The first 7 rows are patterns. Each new row is the sum of 2 different patterns, raised or lowered, with some noise. Before adding, each is slid sideways (what falls off one end comes back at the other) and multiplied by a number that may be negative. Names go in the order of the patterns.
(in the rows, 128 means zero)
Some rows, each with the names of its patterns after it:
[124 126 146 151 138 114 125 142  99 133 150 133 126 135 114 131 119 130
 138  87 110 110 151 139 125 162 129  93 115 126 146 137 124 133 142 131
 111 116 131 146  99] => Zar
[114 126 140 147  87 131 135 100 152 136 126 135 182 121 161 102 126 125
 127 140 110 103  76 111 102 109 100 123 158 119 151 139 113 137 182 129
 119  95 121 153 118] => gesil
[107 160 153 135 134 137 143 125 123 117 156 117 118 129 127  99 154 117
 118 119 133 129 117 134 151 142 144 127 135 133 116 151 109  99 114 143
  96 124 159 137  74] => veza
[132 124 106 166 107 164 106 133 164 113 138 118 129 151 114 124  80 134
 133 138 121 113 140 182 125 170 127 146 182 182 127 114  74 112 143 100
 123 149 125 126 151] => Lig
[131 122 115 134 105 107 174 146 115 120 124 157 145 145 112 114 121  87
 131 117 129 131 138 137 128 134 154 128  94 107 116  87 123 130 164 179
  92 137 137  98 127] => Geme
[146 114 122 136 131 161 114 135 130 133 146 132 144 175 126 117 117 138
 139 136  99 127 118  74 124 130 129 128 123 142 124  92 154 149 126 126
 121 161 137 145 114] => geb
[111  74 143 109 122 125 137 182 124 123 108 140 113 132 120 119 129 115
 127 132 149 128 136 105 132  91 150 142 135 148 137 119 116 137 133 130
 127 120 112 135 114] => dofu

New rows, each followed by the names of its patterns:
[129 137 160 144 161 200 146 143 146 148 158 148 148 188 138 166 140 162
 157 123 136  98 164 138 172 145 153 143 126 167 142 155 145 131 133 134
 105 165 156 180 127] => geb dofu
[141 109 164 150 162 141 140 150 165 155 163 205 158 159 139 155 132 160
 167 185 153 146 149 147 167 135 150 141 156 129 170 149 135 114 143 150
 145 152 157 181 149] => geb dofu
[133 146 131 123 145 143 140 137 153 145 128 141 162 151 152 140 143 137
 136 152 119  96 136 144 116 137 168 173  98 122 155 162 140 147 146 146
 140 132 132 163 141] => veza dofu
[ 74  90 114 134 153 119 142 152 136  82 108 122  72 113 150 144  93 116
  82 135 111  79 123 124 134 114  84 152 122 154  98  92 101 134 131  97
 105 112  69 114 106] => Zar Lig
[ 72  93 105  71 101  72 100  90  56  55  89 122 126 101  84 115  82  93
  89  92  75  93  98 105  71 122  79 119  91  74 109  80 114  84  63  96
 107 111  88 109  93] => veza Lig
[137 149 137 122 152 151 151 123 112 153 101 142 154 104 140 132 124  84
 144  97 168 142 111 124 126 152 156 165 138 147 157 163 139 123 138 114
 120 144 117  75 130] => gesil Geme
[129  93 100 179 118 128 143 133 136 171 143  76 102 168 102  94  88 116
 119 124 117 127 135 158  96 102 112 109  83 144 100 168 180  97 129 129
 106 115 103 104  95] => veza Geme
[136  94 133 124  83 127 120  99 123 160 131 169  84 122 121 103 127 107
  97  75 109  88  95 121 125 135 108 134 140 117 133 150 114 110  76 114
 132 112 110 123 131] => gesil Geme
[ 93 124 113  92 109 109 153 102 124 113 115 109  96 123 107 117 109 104
 117 118  85 122 113 128  92 118 118 140 128 129 149 115 121 119 119 120
 105 112 144  93  94] => geb dofu
[141 122  94  87  75 145 100 117 135 112 111  99 130 107 128 124  77 102
 112  92 118 105 111  99 117 120 135 142 117 152 116 112 108 110 117 104
 101 135 120 114 123] => Geme geb
[121 127 131 114 133 136 129 108 132 158 105 142 129 130 141 161  95 154
  89 126 117  97 108 116 119 122 125 100 129 113 111 150 125 131 134 122
 146 144 140 102 119] => gesil Lig
[166 131 130 159 125  94 101  65 168 119 118 149 119 131 142 162 128 156
 151 103 113 118 136 116  94 116 105 110 135 133 176 128 119 128 130 115
 112 113 140 102 121] => gesil Geme
[ 74  62  73  92  80  50  59  66  53  76  85  88 107  65 107  70  68  77
  78  67  38  78  65  74  90  92  66  76  78  87  89  83  63  56  72  49
  89  66  93  62  72] => Geme dofu
[124 101 145 115 134 149 152 179 151 137 123 133 109 156 131 129 151 129
 136 143 157 135 154 131 124 106 158 151 147 142 138 128 138 152 146 157
 138 135 126 142 127] => Geme dofu
[105  49  88 105 115  98  91  71 117 135 175 129 122 157  95  87 131 125
 102  94 111 127  94 146  90 166 113  93 132 109 121 112  99 127 105 162
 135 129 120 151 135] => Lig Geme
[111 108  78 146 112 123 113 135 156 116 122 107 143 106 128 115 116 127
 113 128 144 137 116 124 107 129  97 124 132 123 115 127 115 112 129 124
 129 120 102 119 135] => geb dofu
[128 119 133 150 114 134 161 140  87 160 139 103 124 182 161  98  87 142
 135 122 117 132 155 149 114 135 151 123 130 164 107 160 134 146 130 135
 154 128 118 145 115] => veza geb
[120 150 118  91  95 135  85 156  88  87 147 102 140 104  98 140 105 108
  59 107 138 119 102 113 109 161 110 150  79 132 148 179 111  99  59  88
 136  97 135 141 125] => gesil Lig
[142 137 104 137 167 129 124 107 129 149 124 126 127 127 137  92 118 134
 109 162 156 115 138 175 112 157 111 126 122 131 132 108 126  94 112 105
 113 117 131 162 116] => gesil Geme
[106  80  89 138 108  93 123 109  91 111 131 108 124 115  72  96 114 108
 109  94  99  95 112 128 114 136  98 106 103 110 100  97 118 102  81 107
 131 118 121 134 115] => Zar Geme
[138 167 148 161 146 167 163 157 159 145 165 164 162 165 178 160 153 168
 160 162 158 141 160 145 102 154 143 159 149 135 144 153 139 192 175 151
 167 155 169 162 167] => Lig geb
[162 215 173 138 116 112 182 147 143 183 161 159 147 174 157 174 172 134
 127 171 167 165 132 141 149 168 155 156 182 156 163 152 160 136 159 170
 160 127 174 184 157] => veza Geme
[147 128 104 116 135 141 151 118 162 122 122 122 107 142 138 135 138 118
 125 134 133 120 128 127 155 170 123 145 131 140 136 115 142 146 155 135
 145 114 140 130 127] => gesil dofu
[ 99 127 108  80 104 118 123 120 102 114 116 101 112  88  90 105  99  87
 101 132 122  79  84 123 129  94 113 123 118 102 109  91 123  95 101 112
  83  78 111 113 105] => Zar veza
[ 97  68  93  67  42  77  89  63  84 111  94  49  76 119 104  71  78  85
  72  81  82  95 133  58  83  90  69  67 102  73  71  82  75  72 102  97
  95  89  94 100  99] => veza Geme
[189 225 148 200 143 151 162 169 191 128 152  95 161 139 128 147 157 201
 157 178 184 154 201 218 165 153 138 167 186 129 154 140 178 177  98 141
 175 145 221 184 154] => gesil Lig
[138 171 144 142 118 172 143 187 131 135 171 129 133 131 161 172 131 127
  93 150 142 144 134 135 161 191 129 197 143 160 184 181 136 136  90 119
 173 112 126 158 140] => Zar Lig
[140 121 128 156 158 125 153 140  99 127 168 149 115  90 118 116 141 127
 133 156 141  92 134 138 142 138 152 115 148 143 130 121 133 152 110 112
 120 131 147 133 121] => Zar veza
[134 120 139 159 154 126 152 118 140 130 126 128 101 140 119 151 131 140
 129 154 123 139 146 139 127 119 139 125 133 122 146 118 120 126 127 112
 147 157 136 120 147] => veza dofu
[ 77  86  67  82  95 126 129  78  96 103  75  85 105  79  73  89  86  65
 118 118  86  62  81 123 113 104  83  87  95  68  92  81 107  87  94  97
  92  82 121  86  68] => veza Geme
[154 165 145 133 135 152 141 130 119 131 139 114 137 151 128 153 155 155
 131 147 155 130 134 173 152 134 128 143 130 141 127 140 147 148 135 142
 149 141 144 166 126] => veza geb
[116 132 137 121 146 154 190 184 133 174 168 121 167 159 134 140 185 145
 123 180 165 140 142 144 178 170 172 126 148 154 120 157 158 141 161 167
 165 152 159 181 152] => veza Geme
[100 106 131 113  70 115 126  63 112 102 100  94 108  88  81 144 104  89
  88 118 128 147 103  76  82  80  54 112 100  96 100 112 111 109 119 123
 112  82 122  80  75] => Geme dofu
[ 88 100 117  96  98 146 132 162  77 117 116 106  88  52 123 122 123  82
 144 107 117 102  85 113 118 105  75 128  95 113 101 144  80 103  97  93
  96 108 149 111 116] => Zar dofu
[114 171 202 145 158 118 144 147 189 122 119  80 124 154 106 133 177 130
  99 136 124  90 106 171 145 215  76 144 177  90 141 125 127 142 123 107
  66 179 151 128 118] => Lig Geme
[ 90  85  79  72  88 129  88 115 128  86  99 129  97  91  69  90 129  76
  75  95 103 112  54  93  92  85 102 106  97  96 127  74 123  76  92  91
  87 103  76  58  64] => gesil geb
[146 159 121 144 164 120 101 154 136 188 157 142 149 149 143 175 210 167
 169 170 164 156 119 158 138 110 147 130 119 158 154 203 157 102 147 160
 165 146 131 186 157] => Zar gesil
[106 114  71 114 117  80  92 197 112 124  73  99 128 118 131  70  66  47
  50  80  75  77 102 141 103 126 118 115 113 125  85  85  35  91 131 129
 137  70 123 132  36] => gesil Geme
[164 150 192 142 148 127 157 193 113  77 153 110 157 100  88  83 160 144
 213 168 128 169 124 141 144 149 123 128 147 153  71 169 123 178 135 105
 155 164 158 157 175] => Lig geb
[134 109 124 102 122 108 107 121 112 122  96 114 107 124 117 131 108 125
 106  97 101 119 122 111  98 110 109  92 116 110 117 119 133 110 118  99
 123 115  83 113 109] => geb dofu
[128 172 179 199 177 157 214 226 167 215 184 193 239 228 189 169 128 200
 209 170 160 194 181 155 202 213 190 165 201 157 216 156 175 211 181 200
 170 172 227 174 180] => Zar Lig
[120 143  85 114 137 146 100 114 167 144 111 125 131 147 131 121 123 152
 124 112 119 131 120 127 119 120 133 145 134 111 130 150 122 139 138 134
 127 123 135 116 104] => Zar veza
